The rows are grouped in 4 ways, from coarse to fine. Each group lies inside one group of the grouping before and may be the whole of it. The rows also spread widely along 13 directions, which tell nothing about the answers.
In the rows, zero is written as 128.
Known rows, each followed by its group in each grouping:
[127 165  75 157 154 187 120 155  72 130 185 108 136  95 129  78 105 169
  69 127 122]
Fivef Vute Vuru mame
[129 131 162 138 152 130 107  96 109 111 111 143 114 121  77 127 146 138
 136 122 111]
Fivef ruvi Zif popot
[106  85 185 145  71 107 167  73 137 113 149 146 122 151 197 141 123 111
 125 148 115]
Kib fumig robu disul
[191 118  87 110 105  98 125 137 178 143 189 142 136 134 149 143 140 116
 132 122 152]
Fivef zini Tabag povon
[124 121 164 145 123 141 120  98 173 113 124 117  84 124  84 172  91 151
 138 168 146]
Fivef Vute Vuru gono
[155 169 106 189 124 103 116 155 166  94 130  84 151 124 189 200 100 122
  94  91 120]
Fivef zini Tabag mizes
[105 141 150  99 137 123 138 170 134 129  85 165 110 174 107  72 113 177
  95 121 161]
Kib panu Lop zemaz
[127 146 128 138 119 124 125 172 143 126 156 129 141 118  91 162 165 123
 126 102 115]
Fivef zini tafet gul
[129 132 147 101 114 167 126 104  97 149 168 150 143 100 158 102 195  69
 143 126  72]
Fivef Vute mareb Vis
[143  98  68 126 129 142 129 106  96 132 168  91 155  79 101 142 108 103
 121 163 120]
Fivef Vute Vefar Veger
[140 151 128  76 116 122 115 163 127 118  84 129 158 121 168 124 123 106
 113 140 129]
Kib fumig robu vosez
[143 136 158 132 123  85  78 151 123 103 112 135 134 156 151 166 146 155
 172 115 134]
Kib fumig nafe kasas
[133 129 149 135 130 134 119 134 130 127 117 113 108 135 151 149 132 130
 155 127 148]
Fivef zini mufo Miv
[114 146 104 141 110  83 159 174 128 111 126 107 176 147 131 130  94 153
  39 122 127]
Kib fumig nafe safof
[ 86 142 188 160 115 132 158 133  75  96 103 114  97 140 165 119  84 194
  92 157 155]
Fivef zini mufo Tevu
[111 153  96 133 137 129 120 168 175 143 142 105 183 118  63 152 153  99
  85  99  74]
Kib panu Lop tuz
[138 138 137 153 112 143 173 178 127 137 145  85 100 123  94 160 155 122
 114 114 170]
Kib farad Nim Pelup
[ 75 134 138 115 110 168 155 149 147 180 134  75 167 150 180 110 161  81
 107 125  92]
Kib Rufi zales tute
[ 91 153 167 155 150 170 121 108 142 130 127 121 106 128  75 120 122 153
 101 133 100]
Fivef Vute Vuru mame
[210 145 104  85 129 118 110 102 154 140 123 105 123 119 191 130 118 111
 130 142 155]
Fivef zini tafet gul
[125  84 115  69  97 152 118 115 107 138 176 166 145 104 116  86 119 128
 140 188 131]
Kib fumig nafe kasas
[105  90 144 134 121 102 122 128  79  97 113 129 117 123  99 151  96 172
 154 169 161]
Fivef zini mufo Tevu
[144 132 119 133 115 169 104 119 120 101 147 128 119  86 166 138  92 126
 130 154 127]
Kib panu Lop tuz
[137 135 108 128 158 157  82 135 157 130 153 142 107 117  45 127 113 164
 136 139 138]
Fivef Vute Vuru mame
[184 115 117 144  91 134 102 105 172 106 209 176 105 114 195 153 113 125
 154 130 143]
Fivef zini Tabag mizes
[123 139 179 131 123 148 113  88 123  85 107 154 108 109 127 123  85 151
 106 157 115]
Kib fumig nafe kasas
[199 120  43 143  81 124 147 139 168 107 228 105 150  61 139 188  84 104
  88 156 149]
Fivef zini Tabag povon
[122  98 119  62 123 171 140 128 133 158 132 158 123 109  99  84 135  91
 141 159 144]
Fivef zini mufo Miv
[116 132 143 111 116 124 109 138 133 125 129 120 142 121 117 145 120 148
 130 163 127]
Fivef zini Tabag mizes
[112  74 147 108 116  85 180  62 128 149 105 108 145 159 114 111 123 103
 100 156 122]
Kib fumig robu vosez
[105 119 167 148 101  89 154 143 104 122 126 124 146 168 168 139 162 123
 124 102 117]
Kib fumig nafe kasas
[106 129 135 142 165 163  90 122 131 144 123 109 129 138  93 116 135 139
 146 116 111]
Kib fumig nafe kasas
[156 151 135  78  94 170 119 124 165 146 195 136 123  88 116 119 125 143
 105 191 126]
Fivef zini mufo Tevu
[134 143 138 134 158 154 139 134 128 155 121  93  93 142 101 107 132 156
 119 126 166]
Fivef zini Tabag mizes

New rows, each followed by its group in each grouping:
[152 131 104  66 118 186  88 147 108 147 179 142 138  72 122 108 148 116
 161 174 127]
Fivef zini mufo Miv
[ 67  94 133 129 173 132 141 129 162 179  78 114 151 174  24 110 173  80
 133  82 102]
Kib farad Nim Pelup
[117  90 121  81 110 104 165 143 121 153  92 119 160 150 150 115 153  67
 132 127 137]
Kib fumig robu vosez
[108 128  99 172 119 114 144 156 126 110 138  80 160 128 132 163 100 131
  86 119 124]
Kib Rufi zales tute
[ 62 142 148 125 174 107  81 133 120 114  53 170 170 184 126  71 108 169
  99 101  86]
Fivef ruvi Zif popot
[142 131 136 153 142 129  87  91 140 128 150 136 138 141 146 128 141 131
 135 106  93]
Kib farad Nim Pelup
[169 178 116 102 134 146 130 140 171 153 144 100 127 131 127 103 129 146
  70 137 141]
Fivef ruvi Zif popot
[123 161 165 127 120 146 158 154 137 135 136 158 110 143 146  95 156 128
  94  97 129]
Fivef zini Tabag povon
[ 97  84 114 148 152 159 181  57 139 156 107  68 131 109  78 125  98  71
  96 147 116]
Fivef zini Tabag mizes
[145 166 170 123  99 151 147 111 212 121 137 145 101 129 167 131  96 128
  76 142 130]
Fivef zini Tabag povon
[175 145 146 125 107 134 145 121 193 133 144 113  90 140 150 146 117 129
 108 136 164]
Kib fumig robu vosez
[136 125 101 117 106 148 191 166 106 134 145  87 124  86  99 138 117 108
  87 155 169]
Fivef zini mufo Tevu
[ 96 141  96 103 102 117 151 213 133 132 131 142 195 131 136 117 153  93
  80 104 107]
Fivef ruvi Zif popot
[131 155 133 161 145  98 144 127 151 119 111 113 122 170 128 112  97 178
  56 105 135]
Kib panu Lop tuz
[137 154 116 123 146 151 125 148 144 101  94 144 118 123 118  98  66 151
  72 126 152]
Kib fumig nafe kasas
[121 135 152 111 138 170 146 132 139 156 137 130  99 128  62  98 160 127
 119 124 132]
Kib panu Lop zemaz
[133 167 140 187 123 132  93 158 144  97 170 131 124 138 161 159 129 166
 118  90 113]
Kib Rufi zales tute
[102 127 123 174 142 134  48 127 143 117 154 125 162 149 173 157 137 135
 173  95  76]
Kib Rufi zales tute
[103 160 183 111  82 103 108 174  70  99 131 155 162 144 222 122 161 159
 127 133 100]
Kib Rufi zales tute
[108 164 145 118 151 206  99 139 168 122  86 134 119  99 115 123 118  90
 123 120 105]
Fivef ruvi Zif popot
[143 135  78 133 147 111  92 109  67 101 118  96 171 107 180 120  70 155
  98 156 114]
Fivef Vute Vefar Veger
[153  99 173  93 117 126 111  98 136 135 122 171  72 175 181  91 125 162
 177 149 185]
Kib fumig robu disul
[155 124 127 138 102  74 159 145 123  89 142 157 115 131 112 144 103 167
  88 127 167]
Fivef zini tafet gul
[163 101 119 104  91  66 117 156 158  74 127 183 128 104  73 193 100 133
 143 154 168]
Fivef zini Tabag mizes
[101 127 163 123 118 102  97 122 150 129 158 145 156 143  60 146 164 155
 130 137  81]
Kib Rufi zales tute
[ 97 145 165 126  85 137 123 173  91 131 222 147 137 125  90 118 175 200
 114 159 111]
Kib Rufi zales tute
[107 148  94 149 147 205  80 129 218 157 168 131 149 144 183 100 106 108
 111  96  85]
Kib fumig robu disul
[121 153 130 197 152 106 120 121 136 103 101 106 130 172 212 131  80 164
  88  86 130]
Fivef zini Tabag mizes
[129 142 121 195 187 111  95 104 130  93  81 110 112 161 124 128  69 185
 100  95 142]
Fivef ruvi Zif popot
[ 87 104 122 117 153 150 134 143 112 176 102  71 141 156 109 107 150 116
 146 130 139]
Kib fumig robu disul
[ 96 105 137 125  97 142 153 148 149 141 158 153 141 142 137 118 151  99
 122 116 117]
Kib fumig robu disul
[127 147 182 115 128 112  85 144 144 153 132 157 118 200 181 105 193 159
 173  90 118]
Kib panu Lop zemaz
[138 156 150  80 117 203 167 138 156 165 120 106  95 121 157  78 127 106
  90 153 158]
Kib fumig robu disul
[128 162  98  53 127 112 110 182 185 160 105 115 187 136 107 115 123 127
  85 153 121]
Fivef zini Tabag povon
[ 93 129 156 132 124 165 158 151 136 167 145 120 119 151 114 105 184 104
 128  97 113]
Kib panu Lop zemaz
[164 178 160  88  85 124 128 139 128 130 178 125 142 114 147 120 148 161
  79 168 114]
Kib fumig nafe safof
[139 118 175 131  72 152 180 107 166 133 200 131  72 127 112 129 113 168
  93 182 169]
Kib fumig robu disul
[ 79 139 166 188 169 141 154 111  77  95  36  85 119 139 132 123  89 127
  89  97 120]
Kib fumig nafe kasas
[124  84 110 149 119 103  92 111  80  98 163 186 151 148 199 103 120 144
 156 109 116]
Kib fumig robu disul
[ 97 138  85 108 133 130  90 216 136 135 109 120 176 142 156 130 116 133
 136 121 139]
Fivef zini Tabag mizes
[139 134 140 150 115 116 142 110  77 115 167 129 130 121 151 125 147 139
 108 125 110]
Fivef Vute Vefar Veger
[159 126  82  85  96  83 116 161 122 114 136  84 167  98 114 179  88 148
 111 201 156]
Fivef Vute Vefar Veger
[173 112  68 111 122 125 137 120 158 175 166  55 157 126 146 145 143  85
 126 135 133]
Kib panu Lop zemaz
[ 97  96 126 146 117 162 129 141  83 147 154  42 138  90  76 182 148 117
 168 173 133]
Kib farad Nim Pelup
[109 120 133 186 164 140 118 158  78 112 160 161  83 154  62  95 140 208
 135  89 167]
Fivef ruvi Zif popot
[166 142 148 148 159 186  99 112 165 138 163 163  56 137 103 103 153 144
 158  93 156]
Fivef ruvi Zif popot
[155 141  91  86  70 108 118 161 128 114 170 110 204  75 162 173 135  88
 103 165  86]
Kib panu Lop zemaz
[144 174 151 132 103 168 158 166  88 126 141  55 131  62 105 178 169  96
 104 146 119]
Kib farad Nim Pelup
[181 139 142 130 137  83  37  44 150  98 125 111 157 131 178 170  97 152
 149 156  82]
Kib fumig nafe safof
[132 136 143  87 120 134 180 160 105 175 120  73 105 159 126  87 148 156
 101 157 190]
Kib Rufi zales tute
[142  80 110 121  64 110 158 160 152 117 191 166 108 137 171 143  97 142
 141 159 196]
Fivef zini Tabag povon
[101 117 138 106  81  80 180 161 177 139 105 115 176 152 158 167 145  64
  98 119 111]
Fivef zini mufo Tevu
[128 148 176 127  63 162 128 150 182 100 186 179  95 121 174 141 109 157
 112 161 143]
Fivef ruvi Zif popot
[137  90  92 100 123 117 107 109 131 127 169 184 139 134 129  84  97 159
 125 150 141]
Fivef zini tafet gul
[ 88 143 116 181 185 115 126 117 103 108  63  98 157 155 120 107  93 138
  70  77  97]
Kib Rufi zales tute
[125 143 155 168 110 141 162 148 153 100 140 142  85 145 130 128  88 165
  79 117 165]
Kib fumig nafe safof
[127  70 123 108  94 119 207 112 104 146 131 109 108 134 152 112 112 106
 119 160 186]
Fivef zini tafet gul
[107 123 142 110 125 155 184 141 113 136  82 112 121 111 120 118 136  73
 108 121 140]
Fivef zini tafet gul
[168 152 102 178 153 160 117 115  94 117 164  73 121  75 122 160 130 120
 123 115 121]
Fivef zini Tabag povon
[123 108 112 143 119 117 129 110 205 138 151 143 141 156 137 145 117  98
 117 111 108]
Fivef Vute Vuru gono
[170 114  90 103 141 181 138 114 116 165 175 121 113  91 115  96 154  86
 143 131 146]
Fivef zini Tabag povon
[141 109 114 132 109 153 164 139 121 143 151 101 115 116 151 135 144  87
 133 124 149]
Kib panu Lop tuz
[101  95 143 114 102 174  90 121 127 122 160 162 128 111 157 127 130 115
 180 161 116]
Fivef ruvi Zif popot
[145 137 111 118 163  88 102 101 132 125  95 140 172 136 118 117 137 108
 106  97  86]
Fivef zini Tabag mizes
[138 143 129 132 117 160 132 156 138 142 159 114 120 129 157 130 159 107
 134 107 133]
Kib Rufi zales tute
[135 100 109 134 136 158 123  68 192 119 169 189 116 104  72 107  82 115
 101 137 110]
Fivef zini Tabag povon
[126 136 124 143 141 139 142 128 112 121 127 106 126 106  93 130 110 140
  97 137 134]
Fivef zini Tabag povon
[152 119 108 108 117 109 133 124 158 141 148 116 143 141 123 125 119 132
 102 143 140]
Kib fumig robu vosez
[116 126  88 131 154 139 107 155  41 114 135 138 146 115 138  76 100 178
 112 136 146]
Fivef zini Tabag mizes
[103 141 112 142 152 149  95 171 128 128 126 136 136 147 120 107 123 155
 126  99 123]
Kib panu Lop zemaz
[167 131 132  56  69 128 183 163 137 156 160 109 128  95 126 140 161  94
 114 181 167]
Fivef zini Tabag povon
[ 84 137 128 183 173 187 124 172  66 112 110 116 106 118  82 107 125 148
 128  86 140]
Kib fumig nafe kasas
[136 183 126 115 130 105 144 149 153 134  99  79 176 138 136 127 119 129
  39 123 100]
Kib fumig nafe kasas
[108 152 162 129 139 145  94 120 151 120  94 114 118 149 152 121  90 173
 115 150 124]
Kib panu Lop tuz
[131 130 141  92 108 143 105  95 146 149 132  81 164 102 146 156 144  90
 139 176  80]
Kib panu Lop tuz
[143 127 119 175 150 120 134 110  86 127 156 100 135 126 116 134 165 117
 124  84 107]
Kib Rufi zales tute
[121 154 175 203 111 127 148  98 161  99 147 117 121 144 174 162 120 120
  81  88  88]
Kib fumig nafe safof
[ 96 140  97 165 176  85  65 150 155 118 128 181 186 179 108 108 133 158
 108  51  73]
Fivef zini Tabag mizes
[130 116 130  70  50 121 178 151 168 134 163 103 147 102 114 152  97 129
  75 220 156]
Kib fumig robu disul
[122 109 136 141 147 118 204 123 125 135  83 138  68 186 127  69  85 154
  75 109 206]
Fivef Vute Vefar Veger
[119  99  97 148 141 106 142 119 157 118 114 146 127 160 120 119  80 131
  99 111 146]
Fivef Vute Vefar Veger
[162 169 133  90 132 187 110 129 139 121 144 151 117  63  74 114 142 107
 104 143 104]
Kib panu Lop tuz
[103 131  93 103  92 111 128 206 172 115 145 161 191 114  94 154 134  95
  93 118  96]
Kib panu Lop tuz
[123 156 164 140 137 126  95 143 130 108 112 174 119 155 182 112 136 149
 137  91 119]
Fivef zini Tabag povon
[128  93  92 111 141 127 137 141 134 152 118 128 130 154 112 100 127 113
 136 114 156]
Kib panu Lop zemaz
[108 154 170 193 162  95 119 115 142 121  79  88 141 171 124 171 169 111
 126  51  75]
Kib panu Lop zemaz
[187 125 128 110 143  46 129  79 117 116 125 149 134 147  65 112 137 164
  90 125 126]
Kib panu Lop zemaz
[116 118 126 126 131 123 121 132 142 127 131 146 141 143 109 116 128 131
 115 118 120]
Kib fumig robu disul
[105  87 140 159 126 166  77  87 158 118 163 125  90 127 134 154  66 178
 182 181 151]
Fivef zini mufo Tevu
